The rows of each matrix lie in a flat space through zero, up to rounding. After each matrix: how many dimensions does the smallest such space have?

array([[-36,  24,   9,   2,  14, -28,  -5,   4,  -3,  14, -14,   0,  24,
          3,  10],
       [ 24, -26,  -9,  10, -13,  16,  15, -23,  -1, -29,  10,  10,  -3,
          3, -10],
       [  9,  -9, -18,   3,  -5,   7,  13,  -9,  -6, -14,   7,   9,  -1,
         -7,  -6],
       [  2,  10,   3,  -8,  13,   0,   6,   1,  -1,  10,   2,  -9, -13,
         -5,  -1],
       [ 14, -13,  -5,  13, -10,   8,  15, -18,  -7, -20,  14,  13,   6,
          2,  -8],
       [-28,  16,   7,   0,   8, -22,  -8,   8,  -1,  13, -16,  -3,  15,
          5,   9],
       [ -5,  15,  13,   6,  15,  -8,  11, -17,  -1,   2,  14,   3,  12,
          0,   0],
       [  4, -23,  -9,   1, -18,   8, -17,   0,  15, -15,  -5,   8,   8,
          2,   4],
       [ -3,  -1,  -6,  -1,  -7,  -1,  -1,  15, -12,   5, -11,  -3,  -6,
          3,  -2],
       [ 14, -29, -14,  10, -20,  13,   2, -15,   5, -29,   4,  15,   8,
          2,  -4],
       [-14,  10,   7,   2,  14, -16,  14,  -5, -11,   4, -17, -10,  -3,
          8,   0],
       [  0,  10,   9,  -9,  13,  -3,   3,   8,  -3,  15, -10, -18, -20,
          2,   0],
       [ 24,  -3,  -1, -13,   6,  15,  12,   8,  -6,   8,  -3, -20, -43,
         -2,  -9],
       [  3,   3,  -7,  -5,   2,   5,   0,   2,   3,   2,   8,   2,  -2,
         -8,   0],
       [ 10, -10,  -6,  -1,  -8,   9,   0,   4,  -2,  -4,   0,   0,  -9,
          0,  -3]])
 -> 6

array([[ 18, -21,  23,   2,  11,  10,  -2,   0,  -8,  -4,  18,  -3, -25,
        -12, -16],
       [-21,  25, -22,  17, -24,   5,  -4,  -8,   8, -14, -27,   0,  15,
         24, -18],
       [ 23, -22,  10,  -9,   9,   2,  11,  13,  -7,  12,  12,  -1,   0,
        -20,  13],
       [  2,  17,  -9,   9,  -2,  14,   4,  -7,   1,  -8,   9,   1,  -8,
         15,  -1],
       [ 11, -24,   9,  -2,  -4, -15,   4,  14,  -8,  10, -11,  -4,  14,
        -25,   2],
       [ 10,   5,   2,  14, -15, -37,   6,   2, -11,  13,  -2,   7,   3,
         -8,   8],
       [ -2,  -4,  11,   4,   4,   6,  -8,  -6,  -1,  -9,   4,  -2, -15,
          1, -18],
       [  0,  -8,  13,  -7,  14,   2,  -6,  -3,  -1,  -3,  11,  -4, -12,
         -8,  -3],
       [ -8,   8,  -7,   1,  -8, -11,  -1,  -1,   4,   5,  -9,   5,   6,
          8,   4],
       [ -4, -14,  12,  -8,  10,  13,  -9,  -3,   5,  -2,   5,   2, -16,
          4, -14],
       [ 18, -27,  12,   9, -11,  -2,   4,  11,  -9,   5,  -9,   0,   1,
        -15, -17],
       [ -3,   0,  -1,   1,  -4,   7,  -2,  -4,   5,   2,   0,   8,  -9,
         16,  -7],
       [-25,  15,   0,  -8,  14,   3, -15, -12,   6, -16,   1,  -9,  -4,
          4,  -4],
       [-12,  24, -20,  15, -25,  -8,   1,  -8,   8,   4, -15,  16,   4,
         32,  -4],
       [-16, -18,  13,  -1,   2,   8, -18,  -3,   4, -14, -17,  -7,  -4,
         -4, -34]])
 -> 6

array([[ -4, -11, -18,  12, -24,   7, -10,  -6, -12,  -9,   8,   8,   8,
         -8,   4],
       [-11, -32, -12,  26, -26, -19,   5, -10,  -3,  -3,  -6,  -5,   5,
        -18,  15],
       [-18, -12, -29,  15, -36, -18, -17, -34,  -7,  23,   6, -25, -10,
          1,  12],
       [ 12,  26,  15, -23,  29,  15,   2,  12,   6,   0,   2,   6,  -4,
         14, -14],
       [-24, -26, -36,  29, -54, -15, -17, -27, -17,   2,   6,  -7,   5,
        -18,  23],
       [  7, -19, -18,  15, -15,  10,   3,  -4,  -4, -18,   7,  17,  10,
        -14,  -5],
       [-10,   5, -17,   2, -17,   3, -11, -11,  -8,  -3,   7,   4,   3,
         -6,   7],
       [ -6, -10, -34,  12, -27,  -4, -11, -32,  -3,  10,  11, -12,  -6,
         -2,   0],
       [-12,  -3,  -7,   6, -17,  -4,  -8,  -3,  -9,  -3,   1,   2,   5,
         -8,  13],
       [ -9,  -3,  23,   0,   2, -18,  -3,  10,  -3,  21, -12, -23,  -8,
         14,  10],
       [  8,  -6,   6,   2,   6,   7,   7,  11,   1, -12,  -1,  12,   6,
         -4,  -5],
       [  8,  -5, -25,   6,  -7,  17,   4, -12,   2, -23,  12,  24,  10,
        -17,  -9],
       [  8,   5, -10,  -4,   5,  10,   3,  -6,   5,  -8,   6,  10,   1,
         -4,  -9],
       [ -8, -18,   1,  14, -18, -14,  -6,  -2,  -8,  14,  -4, -17,  -4,
          4,   9],
       [  4,  15,  12, -14,  23,  -5,   7,   0,  13,  10,  -5,  -9,  -9,
          9,  -5]])
 -> 5

array([[ 16,   6,   3,  -6,   5,  -7, -13,   6,  -3,  -1, -14,   8,  -1,
          0,  10],
       [  6,   5,   7,  -2,   8,   2,  -8,  15,   4,   1, -12,   0, -10,
         -1,   0],
       [  3,   7,  11,   2,   7,   4,   2,   2,   6,   1,  -7,  -3,  -4,
         -3,  -2],
       [ -6,  -2,   2,   6,   0,   2,  -2,  -1,   3,  -4,   1,  -1,  -2,
         -5,  -2],
       [  5,   8,   7,   0,  -1,  -2,  17, -21,   0,   4,   4,  -3,  12,
          1,   2],
       [ -7,   2,   4,   2,  -2,  11,   5,   2,   8,   4,   3,  -9, -10,
          4,  -6],
       [-13,  -8,   2,  -2,  17,   5,  19,  28,  -4,   5,   6,  -4,   2,
         -5, -22],
       [  6,  15,   2,  -1, -21,   2,  28, -55,   3,  11,  18, -11,  17,
         16,   9],
       [ -3,   4,   6,   3,   0,   8,  -4,   3,   8,   0,  -4,  -5, -12,
          0,  -1],
       [ -1,   1,   1,  -4,   4,   4,   5,  11,   0,   5,   0,  -3,  -4,
          4,  -5],
       [-14, -12,  -7,   1,   4,   3,   6,  18,  -4,   0,   9,  -1,   0,
         -2, -13],
       [  8,   0,  -3,  -1,  -3,  -9,  -4, -11,  -5,  -3,  -1,   6,   9,
         -1,   8],
       [ -1, -10,  -4,  -2,  12, -10,   2,  17, -12,  -4,   0,   9,  12,
        -10,  -7],
       [  0,  -1,  -3,  -5,   1,   4,  -5,  16,   0,   4,  -2,  -1, -10,
          5,  -2],
       [ 10,   0,  -2,  -2,   2,  -6, -22,   9,  -1,  -5, -13,   8,  -7,
         -2,  10]])
 -> 5

array([[ -3, -21,   4, -18,  -2, -13,   9, -12,  -9,   4,   1,  -6, -18,
         31,   2],
       [-21,   2,  -8, -21,  -1, -10,   3, -27,   3,  -4,   5, -15, -14,
         -2,  -3],
       [  4,  -8,  19,  -7,   2,  16,   7,   8,   4,  -3,   7,  -6,   7,
         13,  -7],
       [-18, -21,  -7,  -8,   8, -22,  14, -25, -17, -10,   8,  -1, -29,
         20,  -1],
       [ -2,  -1,   2,   8,  12,  -6,   3,  -7,  -3,  -3,   3,   1,  -7,
          5,  -7],
       [-13, -10,  16, -22,  -6,  52,  18,   5, -17,  -3,  16,  -6,   9,
          2, -12],
       [  9,   3,   7,  14,   3,  18,  10,   5,  -6,  -7,   8,   4,  18,
         -3,   9],
       [-12, -27,   8, -25,  -7,   5,   5,   8,  -8,  -1,   6,   0, -17,
         18, -12],
       [ -9,   3,   4, -17,  -3, -17,  -6,  -8,  28,  -4,  12, -12,  -1,
         -2,  -3],
       [  4,  -4,  -3, -10,  -3,  -3,  -7,  -1,  -4,  35,   7,   7, -11,
         18,  -1],
       [  1,   5,   7,   8,   3,  16,   8,   6,  12,   7,  43,  12,  22,
         -6,  12],
       [ -6, -15,  -6,  -1,   1,  -6,   4,   0, -12,   7,  12,  13, -14,
         10,   2],
       [-18, -14,   7, -29,  -7,   9,  18, -17,  -1, -11,  22, -14,  -2,
         11,   5],
       [ 31,  -2,  13,  20,   5,   2,  -3,  18,  -2,  18,  -6,  10,  11,
         21,   7],
       [  2,  -3,  -7,  -1,  -7, -12,   9, -12,  -3,  -1,  12,   2,   5,
          7,  26]])
 -> 8

array([[ -1,  -1,   3,  -1,  -3,   2,   3,  -1,   0,   1,   3,   3,  -2,
          2,   0],
       [ -1,  -2,   4,   0,  -2,  -1,   6,  -3,   2,   3,   4,   4,  -4,
          1,   0],
       [  3,   4, -10,   3,  10,  -7,  -8,   3,   1,  -3, -10,  -9,   6,
         -5,   0],
       [ -1,   0,   3,  -5,  -8,  15,  -5,   6,  -7,  -3,   4,   2,   3,
          5,   0],
       [ -3,  -2,  10,  -8, -16,  23,  -2,   6,  -9,  -2,  11,   8,   0,
          9,   0],
       [  2,  -1,  -7,  15,  23, -43,  15, -18,  20,  10, -11,  -5,  -9,
        -14,   1],
       [  3,   6,  -8,  -5,  -2,  15, -18,  13,  -9,  -9,  -6,  -8,  12,
          2,  -1],
       [ -1,  -3,   3,   6,   6, -18,  13, -11,   9,   7,   1,   3,  -9,
         -4,   1],
       [  0,   2,   1,  -7,  -9,  20,  -9,   9,  -9,  -6,   3,   1,   6,
          6,  -1],
       [  1,   3,  -3,  -3,  -2,  10,  -9,   7,  -6,  -5,  -2,  -4,   6,
          2,  -1],
       [  3,   4, -10,   4,  11, -11,  -6,   1,   3,  -2, -11,  -9,   5,
         -6,   0],
       [  3,   4,  -9,   2,   8,  -5,  -8,   3,   1,  -4,  -9,  -9,   6,
         -4,   0],
       [ -2,  -4,   6,   3,   0,  -9,  12,  -9,   6,   6,   5,   6,  -9,
         -1,   1],
       [  2,   1,  -5,   5,   9, -14,   2,  -4,   6,   2,  -6,  -4,  -1,
         -5,   0],
       [  0,   0,   0,   0,   0,   1,  -1,   1,  -1,  -1,   0,   0,   1,
          0,   0]])
 -> 2

array([[ 10, -10, -10,   9,   9,   1,  -1,  -1,  15,  -1,  15,  -2, -15,
        -20, -19],
       [-10,  16,  -9,  -7,  -6,   7, -13,   1,  -7,   3,   2,   2,   9,
        -12,  22],
       [-10,  -9, -50,   4,  21,   4, -19,   2,  11,  15,  31, -29, -29,
        -44,   2],
       [  9,  -7,   4,  -5,   3,  -1,   9,   1,   7,   0,   9, -11,  -5,
          0,  -8],
       [  9,  -6,  21,   3,   3,  -2,  15,   7,   0,   3, -13,   2,  -4,
          8,  -8],
       [  1,   7,   4,  -1,  -2,   6,  -3,   5,  -1,   3,  -3,   5,   2,
        -12,   9],
       [ -1, -13, -19,   9,  15,  -3,  -3,   1,   8,   7,  11, -12, -20,
        -16, -11],
       [ -1,   1,   2,   1,   7,   5,   1,  11,  -3,  13,  -6,  -5,  -8,
        -16,  10],
       [ 15,  -7,  11,   7,   0,  -1,   8,  -3,  11,  -8,   3,   9,  -3,
         -1, -20],
       [ -1,   3,  15,   0,   3,   3,   7,  13,  -8,  12, -18,   1,  -2,
         -3,  12],
       [ 15,   2,  31,   9, -13,  -3,  11,  -6,   3, -18, -15,  33,  16,
         21, -20],
       [ -2,   2, -29, -11,   2,   5, -12,  -5,   9,   1,  33, -20,  -5,
        -23,   5],
       [-15,   9, -29,  -5,  -4,   2, -20,  -8,  -3,  -2,  16,  -5,   5,
         -8,  14],
       [-20, -12, -44,   0,   8, -12, -16, -16,  -1,  -3,  21, -23,  -8,
         11,  -5],
       [-19,  22,   2,  -8,  -8,   9, -11,  10, -20,  12, -20,   5,  14,
         -5,  40]])
 -> 5

array([[ -9,   6,  -1,  -7,  -8,  21,  12,   0,  -1,  -2,  -3,  -2,   1,
          1,  14],
       [  6,   9,   4,   9,   9, -49,   2,   9,   7, -15,  -7,   4,  -4,
         10, -21],
       [ -1,   4,   1,   0,   0,  -6,   4,   2,   2,  -5,  -3,   0,  -1,
          3,  -1],
       [ -7,   9,   0,  -3,  -5,   3,  12,   3,   2,  -7,  -5,   0,  -1,
          5,   6],
       [ -8,   9,   0,  -5,  -7,  11,  13,   2,   1,  -6,  -5,  -1,   0,
          4,  10],
       [ 21, -49,  -6,   3,  11,  47, -53, -24, -18,  49,  32,  -3,   9,
        -32,   0],
       [ 12,   2,   4,  12,  13, -53,  -8,   7,   6, -10,  -3,   5,  -3,
          7, -28],
       [  0,   9,   2,   3,   2, -24,   7,   6,   5, -12,  -7,   2,  -3,
          8,  -8],
       [ -1,   7,   2,   2,   1, -18,   6,   5,   4,  -9,  -5,   1,  -2,
          6,  -6],
       [ -2, -15,  -5,  -7,  -6,  49, -10, -12,  -9,  21,  11,  -4,   5,
        -14,  18],
       [ -3,  -7,  -3,  -5,  -5,  32,  -3,  -7,  -5,  11,   6,  -3,   3,
         -8,  13],
       [ -2,   4,   0,   0,  -1,  -3,   5,   2,   1,  -4,  -3,   0,  -1,
          3,   1],
       [  1,  -4,  -1,  -1,   0,   9,  -3,  -3,  -2,   5,   3,  -1,   1,
         -3,   3],
       [  1,  10,   3,   5,   4, -32,   7,   8,   6, -14,  -8,   3,  -3,
          9, -12],
       [ 14, -21,  -1,   6,  10,   0, -28,  -8,  -6,  18,  13,   1,   3,
        -12, -11]])
 -> 2

array([[ 14,  -2, -10, -15,  -4,  15, -13,   1, -10,   9,  10,  -7,  -6,
          7,  13],
       [ -2,   2,   2,   1,  14,   2,   9,  -4,   2,  -7,  -7,  10,   4,
         -2,   0],
       [-10,   2,  20,   3,  -3, -13,  10,   8,  14,   9,   3,   6, -16,
          3,  -3],
       [-15,   1,   3,  39,   0,  21,  23,   7,   6,  14,   5, -15,  12,
          9,  11],
       [ -4,  14,  -3,   0,  12,   2,  20,  -7,   6,   6,   2,  12,  -5,
         -2,   0],
       [ 15,   2, -13,  21,   2,  27,   5,   3,   2,  28,  16,  -5,  18,
         12,  11],
       [-13,   9,  10,  23,  20,   5,  32,  -2,  15,   6,  -4,  15,   6,
          1,   0],
       [  1,  -4,   8,   7,  -7,   3,  -2,   9,   5,  14,   8,  -5,  -4,
          8,   5],
       [-10,   2,  14,   6,   6,   2,  15,   5,   9,   8,   2,   5, -11,
          6,   5],
       [  9,  -7,   9,  14,   6,  28,   6,  14,   8,  32,  16,  -2,  -2,
         23,  22],
       [ 10,  -7,   3,   5,   2,  16,  -4,   8,   2,  16,   8,  -2,   2,
         13,  12],
       [ -7,  10,   6, -15,  12,  -5,  15,  -5,   5,  -2,  -2,  13, -19,
         -2,   2],
       [ -6,   4, -16,  12,  -5,  18,   6,  -4, -11,  -2,   2, -19,  11,
         -1,   9],
       [  7,  -2,   3,   9,  -2,  12,   1,   8,   6,  23,  13,  -2,  -1,
         12,   8],
       [ 13,   0,  -3,  11,   0,  11,   0,   5,   5,  22,  12,   2,   9,
          8,   3]])
 -> 6

array([[-31,   9, -48, -20,  23,   0,  45,   3,  -7, -20,   5, -30,   2,
          3,  22],
       [  9,   1,  17,  12,  -4,   1, -32,  -2,  -4,  11,   0,  14,   3,
         -2,  -4],
       [-48,  17, -51, -15,  28, -12,  56,   9, -15, -43,  10, -19,   6,
        -13,  17],
       [-20,  12, -15,   3,  15,  -6,  -2,   3, -15, -13,   7,   3,   7,
         -9,   8],
       [ 23,  -4,  28,  15, -11,   6, -48,  -5,   0,  26,  -2,  16,   1,
          4,  -6],
       [  0,   1, -12,  -6,   6,   8,  -4,  -3,  -2,  10,   0, -12,   1,
         10,  12],
       [ 45, -32,  56,  -2, -48,  -4,  31,   0,  44,   2, -17,  14, -21,
          2, -46],
       [  3,  -2,   9,   3,  -5,  -3,   0,   1,   3,  -2,  -1,   6,  -1,
         -3,  -7],
       [ -7,  -4, -15, -15,   0,  -2,  44,   3,   9, -16,  -2, -16,  -5,
          2,  -1],
       [-20,  11, -43, -13,  26,  10,   2,  -2, -16,   6,   6, -28,   7,
         13,  33],
       [  5,   0,  10,   7,  -2,   0, -17,  -1,  -2,   6,   0,   8,   1,
         -1,  -3],
       [-30,  14, -19,   3,  16, -12,  14,   6, -16, -28,   8,   4,   7,
        -17,   5],
       [  2,   3,   6,   7,   1,   1, -21,  -1,  -5,   7,   1,   7,   3,
         -1,   1],
       [  3,  -2, -13,  -9,   4,  10,   2,  -3,   2,  13,  -1, -17,  -1,
         13,  12],
       [ 22,  -4,  17,   8,  -6,  12, -46,  -7,  -1,  33,  -3,   5,   1,
         12,   3]])
 -> 3

array([[-18,  10,   5, -15,  -8, -12,  -1, -22, -15,  13, -12,  12,   5,
         19,   2],
       [ 10, -45, -27, -28,  -1,  -1,   3, -12,   2, -19,  -7,  38,   5,
        -19,  -9],
       [  5, -27,  -2,  15,   9, -12, -10, -11,   8,  -6,  20,   4,   1,
        -11, -15],
       [-15, -28,  15,  39,  18, -13,  12,  -5,  36,   1,  25, -28,  -5,
          8, -10],
       [ -8,  -1,   9,  18, -19,  12,  20,  31,  -1,   2, -20, -16,   3,
        -15,   3],
       [-12,  -1, -12, -13,  12,   6,  -4,  20,  -2,  -1, -24,   4,   8,
        -32, -14],
       [ -1,   3, -10,  12,  20,  -4, -11,  16,  -3,  16,  -8, -10,   4,
          3,  20],
       [-22, -12, -11,  -5,  31,  20,  16,  -2,   1, -22,   5, -13, -16,
        -48, -24],
       [-15,   2,   8,  36,  -1,  -2,  -3,   1, -47,  23,  11, -10,   5,
         -8,   1],
       [ 13, -19,  -6,   1,   2,  -1,  16, -22,  23, -29,  12,  -7, -15,
        -16,  -3],
       [-12,  -7,  20,  25, -20, -24,  -8,   5,  11,  12, -29,  -7,   2,
          5,  10],
       [ 12,  38,   4, -28, -16,   4, -10, -13, -10,  -7,  -7,  10,  -6,
          7,   3],
       [  5,   5,   1,  -5,   3,   8,   4, -16,   5, -15,   2,  -6, -26,
          6,  23],
       [ 19, -19, -11,   8, -15, -32,   3, -48,  -8, -16,   5,   7,   6,
        -25,  -9],
       [  2,  -9, -15, -10,   3, -14,  20, -24,   1,  -3,  10,   3,  23,
         -9, -28]])
 -> 10
